There are 8 hidden switches. A switch that is on adds its own fixed numbers to the row, and there is some noise. The rows also spread widely along 12 directions, which tell nothing about the answers.
Known rows, each followed by its switches (1 for on, 0 for off):
[-30 -1 2 20 50 -10 3 -24 10 -10 -14 -10 19 35 -13 -15 13 -19 -28 5 -26 20 12 5 -14 -11 3 -13 -13 7 3 29 11 -6 36 19]	1 1 1 0 1 1 0 1
[-4 -19 6 12 0 1 -12 -35 -51 -47 19 -3 23 15 -70 35 -19 -30 2 5 6 -43 -6 12 10 -19 7 -17 10 -4 10 -19 2 3 9 -7]	1 0 1 0 0 0 1 0
[-18 33 11 0 16 7 22 -9 -8 -15 22 22 -8 -1 10 -18 20 16 -17 12 -20 24 19 -4 -1 11 14 17 -23 -7 4 -1 -2 -4 19 -16]	1 0 0 0 0 1 0 0
[11 -24 -9 -7 25 -4 -13 -31 -4 -35 4 -27 5 20 -42 14 -13 -33 -28 -16 32 7 13 -1 -15 -3 -20 9 -28 11 25 24 -12 17 20 16]	1 0 1 0 1 1 1 0
[-16 -14 1 4 -3 -10 17 19 8 -1 24 18 -26 -26 4 -22 14 2 7 4 9 -5 14 -10 7 26 13 -7 -25 -16 -4 -11 -3 12 0 -40]	0 0 1 0 1 1 0 0
[-12 -7 8 13 57 -19 18 -18 21 1 9 -27 -11 30 37 -7 10 -22 0 -27 -10 -14 33 3 0 12 8 4 -5 1 24 -3 -29 -3 20 -6]	1 0 0 0 1 1 0 0
[-12 -12 -4 3 3 1 -6 -7 18 -44 20 8 -12 7 -24 -5 10 -16 -31 10 -15 12 35 -7 2 22 -16 4 -44 -3 -3 18 -15 25 -1 -26]	1 0 1 0 0 1 1 0
[11 -30 2 18 16 -16 -13 -7 -4 -38 14 -17 13 -5 -35 7 6 -28 -23 -21 14 -29 6 -5 1 7 11 -10 0 3 10 9 -24 6 -13 -18]	1 1 0 1 0 1 0 0
[-2 -29 6 19 35 -8 23 8 -14 -12 15 -1 -14 9 -8 1 6 -15 0 -1 0 -12 28 -9 -12 10 5 -7 -19 0 19 17 -23 -6 22 -3]	0 0 1 1 0 1 0 1
[4 -43 24 11 0 11 10 -29 -56 -17 0 25 -14 -19 -35 21 -16 -16 7 -8 -13 13 16 1 -3 27 12 23 -11 1 16 -22 -3 25 -31 -8]	1 1 1 0 0 0 0 0
[0 7 5 21 30 -12 3 12 -14 -6 13 -13 18 1 -12 -7 -4 -4 -3 -2 13 -22 -3 7 10 -8 10 -14 4 -16 -3 9 -16 -34 16 -3]	0 0 1 0 0 0 0 1
[-4 33 18 12 27 -9 26 18 -5 2 -1 0 14 -4 7 -18 -10 9 8 2 12 -7 -3 9 10 -3 7 -2 -4 -29 3 -4 -12 -20 10 2]	0 0 0 0 1 1 0 0
[5 6 19 -2 0 -16 -18 -13 -7 37 -31 -21 18 -23 -2 -25 0 6 14 -37 9 5 -18 13 35 5 22 11 21 -20 -4 -22 17 21 -40 -19]	0 0 0 0 1 1 1 0
[-10 12 21 32 6 -7 2 0 -10 -43 -9 -8 29 4 -52 8 -42 -30 13 16 -18 -24 12 28 11 -10 -3 -17 4 -23 9 0 -29 6 -23 3]	1 0 1 1 1 1 0 0
[-16 -34 -4 56 34 -19 -3 10 -20 -5 -7 -10 15 -27 -23 12 -7 -23 -13 -26 8 2 0 -28 0 -3 30 -23 11 2 14 -5 10 -45 31 14]	0 0 1 1 1 1 0 0
[15 -33 21 -2 25 -11 -3 -13 -35 -13 1 -29 15 14 -42 5 -3 -12 4 -20 15 -26 7 -2 -9 -15 2 -8 8 -3 21 15 -16 16 -6 -7]	1 1 0 1 1 1 1 0
[-2 -21 17 19 12 -4 10 20 -21 34 -11 -18 -13 -36 16 -18 -24 10 29 -34 -9 17 34 -13 0 12 0 7 -9 -11 21 9 -35 -10 -22 -10]	0 0 1 0 1 1 1 0
[-22 -11 10 -11 8 -1 -16 -15 -34 22 -2 -31 11 -10 -17 -30 15 28 -4 -23 -18 39 18 -16 -19 -24 0 4 0 22 4 36 2 -7 6 -8]	1 0 1 0 0 1 1 0
[7 18 3 22 37 -8 -3 -16 35 -20 -35 1 16 3 -5 -10 1 -30 -49 -6 -7 28 7 15 18 32 8 20 -23 -11 0 10 -2 24 -13 15]	1 1 0 1 0 1 0 1
[-7 0 6 24 8 -3 -14 -51 -6 -46 5 2 6 17 -30 28 -2 -49 -21 -12 -22 -3 13 20 19 15 23 7 -1 7 10 -18 0 14 -3 -7]	0 0 1 1 0 0 0 0
[1 14 4 29 46 -31 -13 0 58 -19 -29 -29 16 7 5 -13 -13 -40 -34 -14 4 3 13 17 30 22 0 0 -13 -22 -1 5 -15 12 -11 2]	1 0 1 1 1 1 0 0
[-3 -20 -17 16 11 -30 -11 34 42 17 -19 -37 4 -18 -8 -20 -11 -24 0 -15 22 -27 9 5 19 18 -4 -23 -13 -18 -4 9 -18 15 -13 -16]	0 0 1 1 1 0 1 1
[4 -40 -19 20 -20 -19 -30 -3 24 -8 -4 -15 -6 -58 -22 -7 -19 -36 -10 -43 18 -4 11 -3 14 34 12 2 -13 -1 5 -5 -25 22 -46 -25]	1 1 1 0 1 1 0 0
[-10 -3 4 8 9 -9 13 16 17 11 -4 4 -13 -11 9 -21 2 -4 5 5 -7 -6 11 14 21 29 5 -1 -19 -22 -11 -11 -8 18 -18 -23]	0 0 1 0 0 0 0 1
[-9 -27 12 0 14 -5 16 -4 -14 0 18 -4 -29 -7 11 -9 -1 0 6 -12 -10 12 42 -6 -14 21 1 16 -23 0 19 3 -27 8 -2 -21]	1 0 1 0 1 0 0 0

New rows, each followed by its switches (1 for on, 0 for off):
[-10 -30 17 29 44 -19 5 1 3 15 -10 -16 -4 9 18 -15 8 -10 3 -21 -26 -5 24 4 14 17 10 -4 5 -7 -1 1 -16 -10 -3 -12]	0 0 1 0 0 0 0 1
[-1 -30 -4 2 27 -18 5 13 11 21 3 -16 -11 -3 18 -22 21 1 -10 -21 17 -4 8 -9 0 15 12 2 -8 -4 4 6 0 -2 11 -10]	0 0 0 0 1 0 0 1
[4 53 13 -2 20 -3 14 -3 -6 -6 3 4 6 -17 3 -17 -1 10 -21 1 21 30 -4 7 7 3 13 17 -17 -15 3 8 2 -10 15 2]	0 0 1 1 0 1 0 0
[1 -35 -16 -11 16 -19 -26 -42 -8 25 8 -47 0 -2 -11 -5 10 -19 1 -54 16 -16 10 0 -10 -3 15 1 5 25 22 14 -21 16 -3 -17]	1 1 1 0 0 1 1 1
[-6 -29 25 7 -4 -12 -16 10 -22 12 0 -1 4 -23 -26 -34 26 24 5 -12 -9 5 -5 -3 15 1 21 -10 15 -13 -21 11 10 6 -31 -39]	0 0 1 0 0 1 0 1
[-32 0 -1 7 6 3 29 17 -9 12 11 -1 -15 -7 7 -16 -3 12 10 6 -21 2 32 -14 -15 6 -1 -2 -26 -3 16 -6 -12 -4 18 -10]	1 0 0 0 1 0 1 0
[-18 21 11 7 6 -11 21 8 -5 1 26 5 -10 -22 13 -23 5 11 16 -3 -7 -12 16 1 13 10 16 -4 -8 -19 0 -13 -22 -9 0 -35]	1 0 1 0 0 1 0 0
[-4 -35 33 10 40 -19 -1 4 -18 6 7 -27 0 16 -1 -25 15 11 14 -19 -26 -13 32 3 0 -4 3 -9 11 -6 3 27 -34 -5 -17 -26]	1 0 1 0 0 1 0 1
[-9 9 19 -21 1 -6 -2 -2 -22 6 20 -18 6 -2 -6 -35 20 31 -3 -8 2 5 4 1 -7 -14 6 4 0 -2 -3 13 1 -1 -2 -26]	1 0 0 0 1 0 0 0
[-14 -26 10 11 23 -7 25 -10 -16 -19 13 -5 -6 37 -20 17 13 -29 9 7 -9 -36 10 7 -2 7 7 -15 2 2 11 -22 4 15 19 -4]	0 0 0 1 0 0 0 0
[13 27 11 3 20 9 10 -34 -42 -38 -4 2 25 24 -56 31 -36 -34 -7 14 23 -7 -14 33 -5 -16 4 10 -7 -11 27 -1 3 6 24 42]	0 0 1 1 1 0 0 1
[9 -9 -9 -5 3 -9 12 33 -1 -1 0 -11 6 -19 -34 -7 -11 -5 -7 7 42 -23 -11 5 1 13 -3 -7 -17 -17 3 -2 -6 17 -6 4]	1 0 0 1 0 0 0 1
[-10 -29 4 9 25 1 5 -38 -46 19 -16 0 6 7 -25 15 1 -19 10 -16 -5 1 -6 3 1 2 24 2 6 5 14 -19 26 8 13 7]	0 1 1 0 0 0 1 1
[-16 -41 -10 15 11 -5 17 22 5 -8 -10 11 -3 5 -28 3 6 -19 -9 18 11 -9 -8 -6 6 20 -6 -16 -20 -10 -11 -24 31 14 7 6]	0 0 0 0 0 0 0 0
[-8 8 7 10 22 -7 15 -12 -29 3 22 -6 0 -3 0 1 -6 -5 17 -10 -2 -32 18 5 12 1 21 -4 2 -13 19 -15 -24 -12 13 -20]	1 0 1 0 0 0 1 1
[-14 11 10 -3 43 -10 31 1 0 -9 5 -2 15 56 -13 -8 16 -9 -1 31 11 -37 -16 20 3 -16 2 -24 -1 -24 -8 -9 22 4 42 6]	0 0 0 0 1 0 0 1
[-8 18 8 19 30 2 31 -10 -38 -16 26 -1 -6 -4 -2 11 -22 -10 7 -3 1 -2 35 -13 -19 -2 9 5 -22 -4 44 3 -31 -25 43 6]	1 0 1 1 1 1 1 0
[1 -45 12 3 29 -8 17 23 -27 21 -10 -19 -2 -3 -13 -12 -10 6 15 -9 17 -10 8 -7 -19 1 -5 -1 -5 -6 18 5 -9 -2 1 13]	1 0 0 0 1 0 0 1
[5 23 22 14 55 -13 23 3 -1 13 -21 0 3 0 24 -11 -2 0 -22 -4 11 16 8 -6 16 22 16 19 -16 -26 11 -19 14 1 21 7]	1 0 0 1 1 0 1 0
[-12 26 1 -6 -4 -13 3 6 8 4 37 -12 -8 -8 15 -33 19 14 6 -7 -3 -21 17 11 7 2 14 -8 -9 -10 -8 12 -32 -10 2 -44]	0 0 1 0 0 0 0 1
[-11 -31 -15 13 11 -33 -6 8 22 -4 30 -44 -10 -11 1 -5 5 -28 2 -31 23 -48 21 -6 0 9 11 -26 -3 4 11 -2 -32 -4 9 -35]	1 0 1 1 1 0 0 0
[-25 -2 7 24 17 -25 -5 23 -12 25 -18 -44 23 -23 -11 -22 -10 8 11 -22 -6 -2 5 -3 2 -16 8 -21 17 -1 -1 9 -10 -31 0 -3]	1 0 1 1 0 0 0 0
[7 44 9 -3 30 0 28 18 9 -17 8 10 -4 4 11 -25 2 3 -34 25 14 23 15 10 -5 19 -8 16 -48 -19 1 30 -18 -2 23 3]	0 1 1 1 0 0 0 1
[-5 -3 -2 28 13 -10 0 14 38 -21 -4 13 -3 -10 0 -19 8 -21 -23 1 -13 -1 12 3 24 33 13 -2 -22 -25 -9 -1 -9 11 -16 -17]	0 0 0 0 1 1 0 1
[-14 -6 -1 29 -9 1 -9 11 -14 -5 -6 2 9 -41 -22 -13 -7 1 -9 -20 -8 24 2 -14 3 4 17 0 -5 -5 1 4 -1 -21 -14 -1]	0 0 0 0 1 1 0 0
[-5 8 4 9 47 -17 19 -15 11 -5 -4 -28 10 37 6 7 -15 -27 -1 -9 12 -27 5 20 6 0 -3 -2 -3 -12 17 -16 -12 -1 23 19]	1 0 0 0 1 0 0 0
[-21 -33 -20 43 -9 6 -17 -25 -16 3 -28 -11 4 -30 -34 19 -32 -42 8 -36 -35 20 20 7 -3 11 9 5 -3 22 24 1 -18 -3 -23 24]	0 0 1 0 0 1 0 1
[6 4 3 15 44 -20 4 -27 8 -10 -7 -35 13 29 -3 23 -14 -44 -4 -26 14 -37 5 23 18 6 11 0 10 -4 22 -24 -16 5 10 11]	1 0 0 1 0 0 0 0
[-21 -9 28 10 20 10 27 -24 -36 -11 -30 28 14 26 -45 17 -12 -18 14 26 -15 2 -15 17 11 0 10 0 4 -20 4 -42 46 36 -3 22]	1 0 0 0 1 1 0 0
[5 30 21 18 49 -5 19 -26 0 -8 -11 18 5 18 10 0 -6 -20 -9 2 -2 7 -2 25 28 17 21 12 -6 -27 5 -18 5 2 12 7]	0 0 1 0 0 1 0 1
[0 27 46 -7 47 -8 19 -12 -17 -22 11 4 1 38 7 -22 23 15 -22 19 -10 24 16 11 0 0 7 17 -14 -18 -4 18 9 2 27 -14]	0 0 1 1 1 0 0 0
[-4 -17 11 11 13 -3 3 -17 -18 -3 -9 -4 4 0 -32 8 -23 -26 21 -8 -7 -18 9 23 8 6 5 -1 2 -6 14 -11 -17 22 -23 2]	1 0 1 0 0 1 0 1
[-1 40 -5 1 17 -14 5 1 -16 35 -7 -31 26 -22 10 -17 -15 8 3 -30 29 -3 -20 1 3 -17 16 2 5 -10 10 -4 -4 -32 20 12]	0 1 0 0 1 0 1 0
[-3 38 13 6 23 -20 -7 -8 23 5 5 -16 8 2 33 -28 15 4 -17 -20 -4 -3 10 7 31 7 19 8 -4 -21 -8 -6 -9 -8 1 -30]	0 0 0 0 1 0 1 0
[-6 11 17 39 14 15 24 -4 -10 -30 -27 54 3 -19 -17 12 -17 -21 -29 22 -21 41 -3 3 20 38 18 23 -32 -28 -1 -32 31 10 -11 19]	0 1 0 0 1 0 0 0
[-15 32 -9 19 37 -16 10 3 26 22 -7 -14 10 -10 26 -26 3 -2 -11 -18 3 4 3 3 9 4 21 1 -5 -13 9 1 -9 -18 20 8]	1 0 0 0 1 1 0 1
[-8 -3 13 3 13 3 2 -23 -17 0 -26 -4 16 4 -27 -6 -4 -10 -9 -8 -16 24 -3 12 -3 1 2 12 -5 1 4 -2 13 21 -15 15]	1 1 0 0 0 1 0 0
[0 -1 11 10 3 -2 13 29 0 -19 -11 2 6 -15 -30 -4 -22 -7 -11 16 12 1 6 7 5 17 -8 1 -25 -25 1 -4 -6 16 -17 5]	1 0 0 1 1 0 0 0
[0 -11 52 -28 5 -3 22 26 -35 11 10 3 -4 13 -7 -51 32 52 13 21 -10 8 5 5 -6 -5 -10 0 -7 -22 -28 22 1 18 -26 -40]	0 1 0 0 0 0 0 0
[-10 4 10 20 27 -10 16 22 8 -31 22 -4 4 20 0 -12 3 -5 -15 13 -6 -20 17 0 4 0 -4 -12 -17 -20 -3 12 -21 -23 19 -12]	0 0 0 0 1 0 0 0
[6 22 8 1 9 18 19 1 -46 -28 2 13 14 -4 -39 6 -10 6 -30 19 12 29 2 -11 -21 -7 -6 18 -35 -5 13 22 3 -10 28 23]	0 1 0 1 0 0 1 0
[14 -31 14 10 10 -7 6 -1 -22 -17 -4 -9 6 -3 -32 12 -24 -23 11 -8 19 -28 0 10 0 11 0 -2 -1 -15 14 -14 -18 15 -23 1]	1 1 0 0 1 0 0 0
[1 -35 6 -16 16 -14 -1 1 -6 4 27 -27 -14 6 8 -24 31 11 -9 -26 12 -13 18 -10 -7 8 1 3 -6 10 2 10 -15 5 2 -34]	1 0 0 0 0 0 0 0
[-9 -22 21 3 18 2 28 4 -26 -40 27 21 -5 37 -41 -3 7 -6 9 39 -10 -27 14 9 -9 -6 -7 -20 -19 -20 -1 14 -9 14 17 -14]	0 0 1 0 1 1 0 1
[-2 -10 9 19 22 -13 10 7 12 2 -17 -6 -6 -7 11 -8 3 -13 -13 -13 -3 10 14 0 11 28 13 11 -12 -11 6 -11 4 9 -5 -3]	0 0 0 1 1 0 0 0
[-23 -33 6 33 11 -1 29 16 3 -36 -17 15 2 24 -49 22 -16 -44 13 30 -20 -27 10 7 2 13 -7 -25 -13 -20 8 -24 5 28 -1 13]	0 0 0 1 1 1 0 0
[-22 -11 5 39 32 -12 9 27 3 4 -25 -18 28 8 -18 -22 -9 -8 3 3 -24 -10 4 4 -4 -15 0 -29 3 -16 -2 24 -15 -24 3 17]	0 1 0 0 1 1 0 1
[9 -39 -21 -5 20 -17 -10 2 16 -14 15 -18 -4 -4 -19 1 19 -19 -39 -19 49 -12 -11 -14 2 17 0 0 -19 8 2 -4 14 8 15 -7]	1 0 0 0 0 0 0 0
[-3 -11 -4 0 39 -6 26 -39 -19 -6 21 -6 -18 17 9 21 -6 -31 0 -15 19 -10 19 -2 -19 10 12 13 -19 10 37 -18 -10 3 43 8]	1 1 1 0 1 0 0 0
[12 50 11 -10 1 0 2 -7 11 -13 -6 4 14 -10 -6 -20 -8 1 -18 -2 23 18 -12 23 20 8 5 24 -17 -29 -4 -3 0 16 -13 -3]	0 0 0 0 1 1 0 0
[12 -6 2 -25 32 -18 3 -28 -12 27 4 -27 -3 0 7 -8 8 -3 -6 -32 47 2 -16 6 -1 2 13 16 0 4 9 -10 11 13 14 -7]	1 1 1 0 0 0 0 0
[6 15 27 25 7 -8 -1 -6 -26 -7 4 -10 9 -21 -5 0 -26 -5 24 -27 -13 -7 15 19 21 -1 14 8 16 -17 10 -5 -41 -18 -33 -16]	0 0 1 0 0 1 0 0
[-23 -17 -11 28 27 -11 3 -2 19 -13 -15 -11 11 13 -29 0 -8 -34 -5 2 -13 -15 8 15 8 5 -4 -20 -9 -6 0 0 -7 6 5 9]	1 0 1 0 0 1 0 1
[18 -31 -7 30 77 -34 -2 -14 31 11 -14 -44 -3 15 42 11 -9 -42 -24 -55 25 -19 25 -7 21 29 7 11 -7 -5 32 -16 -25 -10 20 7]	1 0 0 0 1 0 1 0
[-12 -7 9 -14 32 0 14 -8 -25 9 -1 -30 13 43 -20 -7 2 1 12 2 -9 -22 15 13 -15 -22 -14 -7 -2 0 13 16 -9 8 19 12]	1 0 0 0 0 0 1 1
[-23 -17 7 3 23 -9 20 10 -10 1 2 -18 -2 11 -18 -11 2 -2 11 8 -6 -5 18 -1 -16 -6 -9 -14 -12 2 7 12 -10 6 13 -2]	1 0 1 1 0 1 0 0
[-2 -5 3 -10 56 -5 45 -22 -35 22 17 -22 -9 46 18 16 0 -12 20 -12 22 -30 8 -2 -22 -11 0 1 -3 5 38 -11 -11 -9 59 20]	0 1 0 0 0 0 1 0
[16 22 8 -9 38 -8 29 -16 -18 9 -13 -22 15 34 -15 13 -35 -26 24 0 35 -35 -15 43 1 -10 -10 2 -2 -21 18 -8 -21 11 10 29]	0 1 1 0 0 0 0 1
[-22 -44 -4 16 26 -7 7 -6 -7 -2 0 -1 -8 17 -19 3 11 -20 -2 4 -11 -11 16 -11 0 8 7 -16 -14 1 3 -5 15 9 26 -7]	0 0 1 0 1 0 1 1
[-4 -31 12 -11 9 0 30 27 -8 5 -3 0 -12 12 -18 -14 6 6 14 13 14 -6 3 -2 -9 8 -20 -6 -19 -13 -5 3 1 24 -3 -2]	0 0 0 0 0 1 0 0
[-20 -6 3 -2 22 -18 -4 1 20 7 -7 -24 14 23 -5 -32 30 4 -16 -5 3 5 -4 -1 0 -12 0 -14 -2 -1 -15 16 20 4 17 -7]	0 0 0 0 1 1 0 0
[10 -39 31 -6 30 -14 6 -2 -21 16 3 -22 -13 14 13 -20 19 13 2 -27 3 5 18 -6 -4 9 4 12 3 -3 7 9 -8 4 -11 -21]	0 0 0 0 1 0 0 0
